The rows of a group lie close to one hidden flat surface of 11 dimensions, which passes through zero. Surfaces can cross.
(in the rows, 100 means zero)
Known rows, each followed by its group:
108 126 114 88 96 76 140 75 103 74 81 65 81 104 148 107 80 96 : J39
86 112 120 127 90 72 89 78 128 73 106 116 91 135 92 96 131 109 : J886
96 119 101 106 91 107 102 66 133 85 103 88 115 110 82 91 103 92 : J693
107 111 88 113 103 107 90 79 102 99 110 115 102 110 93 104 101 105 : J217
81 99 134 98 101 96 112 102 105 76 78 77 101 104 91 80 74 90 : J217
101 149 78 129 89 119 82 113 132 126 116 116 111 125 94 86 97 118 : J217
96 124 101 114 98 92 90 78 135 94 111 105 100 120 83 82 107 108 : J886
110 105 115 84 107 99 110 120 84 94 85 99 88 121 115 84 90 96 : J693
131 65 110 101 70 68 98 122 95 99 117 75 103 93 81 138 89 102 : J886
76 89 82 94 85 92 86 136 113 132 97 89 90 92 115 106 93 121 : J217
91 97 85 98 119 108 116 100 108 121 78 116 68 80 104 62 69 100 : J217
98 137 80 125 100 163 71 91 84 105 123 116 122 114 83 114 72 113 : J892
133 129 90 82 87 118 102 93 105 99 113 76 114 126 88 79 75 107 : J886
111 95 100 103 80 118 62 114 141 88 124 100 102 144 141 119 102 124 : J880
100 69 79 110 110 113 89 71 107 93 73 119 103 110 74 86 71 100 : J39
110 121 121 152 81 94 120 114 97 85 107 114 80 98 104 127 82 96 : J880
68 90 118 99 135 85 80 88 98 94 89 108 97 100 103 105 97 106 : J693
88 107 104 92 92 112 135 134 44 94 60 110 97 100 139 115 144 71 : J886
124 95 137 115 129 71 105 94 147 97 114 125 103 98 84 99 142 67 : J217
81 118 87 77 117 103 104 103 105 126 74 89 117 105 91 86 111 87 : J217
123 92 108 90 114 84 92 106 123 108 116 111 87 111 99 76 109 105 : J886
135 56 117 66 98 85 52 116 108 87 132 87 106 144 103 105 95 127 : J892
73 60 104 79 144 108 78 84 116 112 106 95 105 51 102 112 85 98 : J693
136 78 102 92 85 76 116 81 118 87 107 81 122 89 95 130 122 77 : J693
98 120 122 126 98 84 120 78 72 67 113 110 58 90 110 87 77 119 : J39
61 100 113 139 79 70 77 87 128 83 109 92 105 106 88 130 95 124 : J693
84 72 95 122 93 106 109 128 104 103 87 131 99 70 118 64 124 101 : J880
93 99 84 107 76 101 103 101 90 105 114 98 92 81 102 116 110 109 : J886
96 104 89 53 95 130 110 95 127 104 96 77 103 103 117 71 119 86 : J693
116 65 99 92 94 90 101 107 62 97 105 112 95 89 76 106 120 95 : J880
97 95 102 112 110 131 93 100 80 96 106 113 92 87 104 111 68 103 : J892
63 111 110 111 67 102 118 135 101 97 78 83 94 98 85 56 80 106 : J39
109 82 89 105 123 62 94 118 91 124 70 122 88 112 117 102 94 112 : J693
78 118 105 126 101 133 119 91 95 83 85 117 78 90 114 97 78 90 : J886
128 114 91 100 112 132 104 79 100 99 123 107 92 89 80 75 66 98 : J39
98 79 122 114 102 95 73 125 110 104 132 90 141 69 94 135 104 104 : J217
70 88 114 79 105 88 89 62 147 84 131 79 106 68 127 125 155 95 : J886
100 108 136 95 123 83 103 109 161 95 86 97 97 126 106 71 100 84 : J886
103 105 88 104 130 93 98 47 113 99 120 115 89 72 111 116 114 98 : J39
81 85 86 100 102 118 70 111 128 131 140 123 101 66 78 95 141 107 : J39
75 109 103 91 85 103 75 113 114 103 110 78 132 115 106 111 120 114 : J892
97 89 92 94 89 98 90 63 128 78 116 97 67 111 131 120 106 116 : J217
106 73 112 98 108 73 98 118 86 118 115 116 57 86 67 111 103 97 : J880
117 95 95 111 126 119 102 76 92 94 98 110 120 78 92 102 73 90 : J880
132 114 93 93 82 118 113 97 110 102 120 83 100 99 93 118 93 85 : J892
127 76 98 66 69 95 126 87 98 64 76 81 75 136 119 69 101 96 : J693
65 119 102 98 112 115 76 104 86 110 107 97 113 101 102 111 101 111 : J693
113 85 128 92 87 91 103 99 92 69 113 85 108 104 101 112 123 90 : J892
137 40 107 45 94 139 100 161 132 100 88 84 102 111 127 26 70 93 : J880
86 98 115 79 104 101 85 113 118 101 97 84 100 122 112 109 99 101 : J217
119 120 118 81 121 113 119 133 87 116 108 74 92 74 122 89 38 100 : J39
63 131 74 82 95 88 95 104 25 120 93 71 77 98 139 156 75 137 : J880
100 95 122 92 81 97 108 146 96 90 96 92 80 116 110 58 85 111 : J892
80 62 77 45 102 108 87 93 79 93 80 80 137 92 144 83 146 112 : J880
89 119 83 111 84 60 126 73 104 97 67 91 98 110 85 89 108 100 : J892
142 104 97 89 108 86 76 110 142 119 133 126 88 142 105 91 148 101 : J892
100 133 87 103 97 101 122 69 103 96 97 97 93 95 104 84 103 98 : J39
81 74 87 102 118 50 120 94 93 110 51 120 90 85 108 80 123 97 : J693
87 99 102 93 102 96 106 100 137 104 97 89 91 91 115 94 99 96 : J39
65 93 79 100 94 97 47 99 117 114 118 100 104 117 110 122 108 141 : J886
80 100 108 103 119 86 75 75 87 81 85 104 125 125 117 127 121 110 : J892
116 63 108 96 118 91 87 83 75 83 113 118 97 93 102 132 123 96 : J886
106 69 127 61 85 93 122 98 95 47 77 79 103 115 148 58 129 94 : J880
121 86 90 83 114 93 83 108 112 118 108 116 77 124 107 111 109 103 : J217
59 96 69 130 102 51 100 106 103 139 59 101 122 72 87 109 91 116 : J693
80 84 148 103 91 143 43 120 92 58 145 83 141 117 88 105 83 125 : J892
80 81 100 62 109 81 84 75 93 84 100 88 99 109 135 109 144 113 : J880
129 80 133 108 84 95 89 73 130 55 138 111 94 129 79 110 145 85 : J39
79 44 86 96 137 54 63 61 136 120 88 115 72 102 59 124 83 109 : J217
124 98 102 88 85 116 102 139 89 106 112 102 79 115 113 84 85 108 : J892
118 98 113 121 125 61 98 109 104 117 97 105 123 88 94 138 98 90 : J693
114 78 83 108 104 52 108 97 131 135 86 99 99 83 57 103 89 91 : J217
89 123 91 115 124 126 86 120 127 126 85 130 88 124 108 78 71 104 : J886
99 115 90 108 93 96 84 72 95 89 94 92 133 131 84 126 105 105 : J39
107 83 99 111 90 96 81 81 103 79 105 117 98 130 89 114 120 104 : J39
133 87 93 89 104 81 89 57 70 70 86 84 116 143 96 132 79 108 : J892
126 70 95 99 115 116 79 111 89 94 113 146 68 117 128 82 100 117 : J880
96 53 67 88 92 109 43 89 96 104 122 120 119 120 80 103 136 129 : J880

New rows. What belongs after each?
114 87 124 132 87 90 118 123 68 85 116 129 68 78 93 100 105 99 : J693
81 91 131 127 74 79 110 128 80 79 111 126 76 94 81 75 150 101 : J39
93 77 122 119 116 101 58 106 65 90 116 91 126 96 68 134 43 121 : J39
109 118 71 110 70 110 109 119 72 115 115 112 99 88 124 103 131 113 : J217
99 97 69 91 97 120 84 80 114 122 113 72 122 81 80 135 62 106 : J892
58 76 65 86 84 100 61 118 144 130 64 81 134 135 110 128 109 113 : J39
122 104 106 110 114 89 115 95 69 92 75 118 108 115 92 100 103 84 : J39
85 48 94 71 115 109 84 96 122 112 123 86 81 46 122 116 84 107 : J39
97 115 82 96 102 70 117 91 89 106 62 98 102 123 101 80 101 103 : J892
99 98 104 84 87 118 116 137 83 110 120 111 77 73 122 90 146 89 : J693
68 126 124 104 97 80 112 93 118 81 79 81 138 108 99 84 138 89 : J892
106 77 85 77 100 120 84 79 107 83 89 103 128 123 88 45 107 107 : J880
74 56 94 91 107 108 114 90 151 106 78 99 92 55 85 64 100 80 : J39
77 119 113 102 102 97 116 120 89 111 78 77 149 78 73 86 103 81 : J217
97 154 135 132 123 82 108 102 83 100 89 91 145 107 73 122 91 82 : J693
78 92 111 72 114 112 77 98 89 98 105 75 117 98 112 126 96 104 : J693
128 115 115 102 137 98 130 79 100 101 100 102 115 64 112 127 111 60 : J880
95 108 37 97 103 107 76 118 67 151 79 107 119 112 99 108 77 129 : J693
136 127 107 90 71 105 136 126 99 95 85 93 106 133 79 58 116 75 : J880
106 134 94 124 81 108 111 128 123 121 112 90 129 80 96 87 94 99 : J217
99 133 104 95 104 99 98 82 108 106 104 62 104 113 75 125 45 101 : J880
87 143 116 128 128 90 86 64 122 104 145 106 111 71 84 116 110 107 : J39
134 96 90 79 105 106 99 110 107 115 105 93 96 116 105 98 80 99 : J892
104 79 88 93 91 71 97 101 101 114 98 89 105 94 90 125 114 99 : J217
94 55 79 98 116 99 99 91 85 103 63 116 94 95 100 100 82 96 : J39
70 96 111 133 145 84 115 95 104 114 87 141 53 49 107 66 67 108 : J39
119 107 96 103 69 107 104 110 62 95 122 86 123 96 91 135 115 98 : J693
81 112 102 109 101 100 92 85 131 85 99 115 99 118 142 87 134 111 : J880
87 86 116 73 77 71 121 104 104 75 89 90 56 118 147 106 153 96 : J217
133 117 90 97 93 130 111 118 113 110 96 119 106 129 74 57 111 82 : J39
70 122 92 127 79 94 101 100 111 107 92 85 122 90 77 91 83 112 : J217
112 90 112 98 81 102 93 95 106 72 109 88 75 128 115 108 71 115 : J217
102 131 107 107 110 81 118 63 100 93 103 91 124 87 86 133 138 74 : J880
101 65 45 101 68 86 97 81 74 113 95 90 123 73 86 129 113 113 : J693
77 150 76 154 89 141 90 46 77 74 95 117 114 118 54 70 32 129 : J217
128 83 141 104 118 111 103 62 122 36 103 96 97 114 140 100 65 94 : J880
123 116 96 51 135 100 117 107 73 112 61 93 115 133 125 79 115 77 : J693
128 108 89 92 101 108 96 82 81 92 100 92 119 124 79 100 80 102 : J892
126 76 93 71 95 129 114 135 61 116 95 94 124 75 76 79 108 75 : J39
103 109 113 96 118 91 107 52 115 90 99 77 129 87 54 108 92 76 : J880
67 119 95 103 104 80 91 108 148 125 82 96 101 118 83 85 106 101 : J217
62 112 87 104 117 104 91 98 114 109 83 119 72 103 131 60 87 128 : J880
102 116 117 95 110 113 104 106 121 91 80 89 115 125 111 106 90 80 : J886
103 84 68 68 138 120 112 113 72 137 62 113 90 81 108 55 68 96 : J693
81 78 118 131 120 115 74 129 160 116 79 128 124 111 37 59 76 84 : J39
92 80 83 133 85 105 83 124 91 124 113 118 108 72 74 130 94 107 : J880
92 122 138 107 105 118 114 63 138 55 108 73 126 89 102 94 85 82 : J217
89 79 112 107 113 92 87 127 96 110 98 114 86 96 96 93 87 108 : J217
103 85 116 120 96 110 114 119 150 90 93 109 113 80 120 74 110 81 : J880
94 66 101 103 91 52 107 86 83 91 81 98 83 96 75 110 106 101 : J217
101 104 112 109 108 97 121 120 63 104 106 118 76 65 101 78 98 100 : J39
100 113 102 107 109 101 108 80 120 90 95 99 89 101 101 85 76 100 : J39
40 88 128 135 87 68 76 160 125 118 95 101 105 88 83 91 97 123 : J217
105 107 58 93 90 133 107 114 80 132 80 96 151 87 59 64 97 90 : J880
111 128 91 114 68 100 136 69 102 81 87 74 93 105 83 114 73 88 : J892
73 110 112 82 116 66 123 126 139 152 92 81 80 63 47 81 105 72 : J880
126 82 95 74 82 93 83 124 53 91 95 83 108 143 94 82 76 129 : J892
118 92 97 123 67 97 102 58 133 67 115 80 114 104 67 113 75 101 : J693
71 81 97 88 79 123 90 122 106 105 104 68 114 76 79 86 63 111 : J39
108 99 81 98 121 92 113 75 105 107 73 115 106 100 106 102 119 82 : J39
127 153 91 72 83 111 105 145 82 133 110 72 150 127 108 119 144 85 : J39
91 120 114 110 87 86 115 99 57 90 106 86 124 83 81 108 120 97 : J39
123 147 104 125 140 157 133 123 125 127 54 123 117 108 98 99 51 41 : J886
80 121 97 66 136 88 90 60 96 107 98 71 99 99 119 127 92 104 : J880
99 116 80 111 86 112 86 108 76 107 100 112 101 124 80 76 84 125 : J892
89 117 93 105 139 86 70 103 120 131 100 102 105 109 133 139 75 119 : J39
132 53 118 87 92 121 88 103 88 76 134 101 91 94 79 99 87 97 : J39
93 125 104 92 116 137 112 113 66 102 81 99 117 99 96 69 77 91 : J217
69 99 75 107 83 78 104 85 140 116 91 88 64 89 130 151 96 108 : J892
90 129 67 73 82 125 118 90 60 99 84 100 84 115 140 89 133 103 : J217
75 104 59 82 113 116 116 77 84 123 82 101 98 60 116 93 108 99 : J217
93 94 125 109 94 100 117 71 127 69 112 92 98 77 85 91 111 80 : J693
96 59 92 72 154 86 68 78 113 112 75 85 111 100 129 132 47 112 : J892
107 80 107 121 102 119 79 90 123 85 110 100 114 96 90 111 57 105 : J880
87 87 104 114 71 83 109 108 54 72 94 112 86 101 133 112 139 113 : J880
103 135 64 74 83 95 118 87 113 122 87 83 107 117 113 103 145 90 : J217
101 81 86 80 100 99 106 120 92 121 97 95 97 78 117 103 113 96 : J693
134 93 102 100 91 147 103 97 121 92 132 118 82 96 59 46 83 89 : J39
147 113 103 146 140 134 115 119 100 112 102 176 52 92 128 65 60 93 : J880
132 116 97 93 67 113 129 150 127 114 107 96 74 111 125 71 102 92 : J693
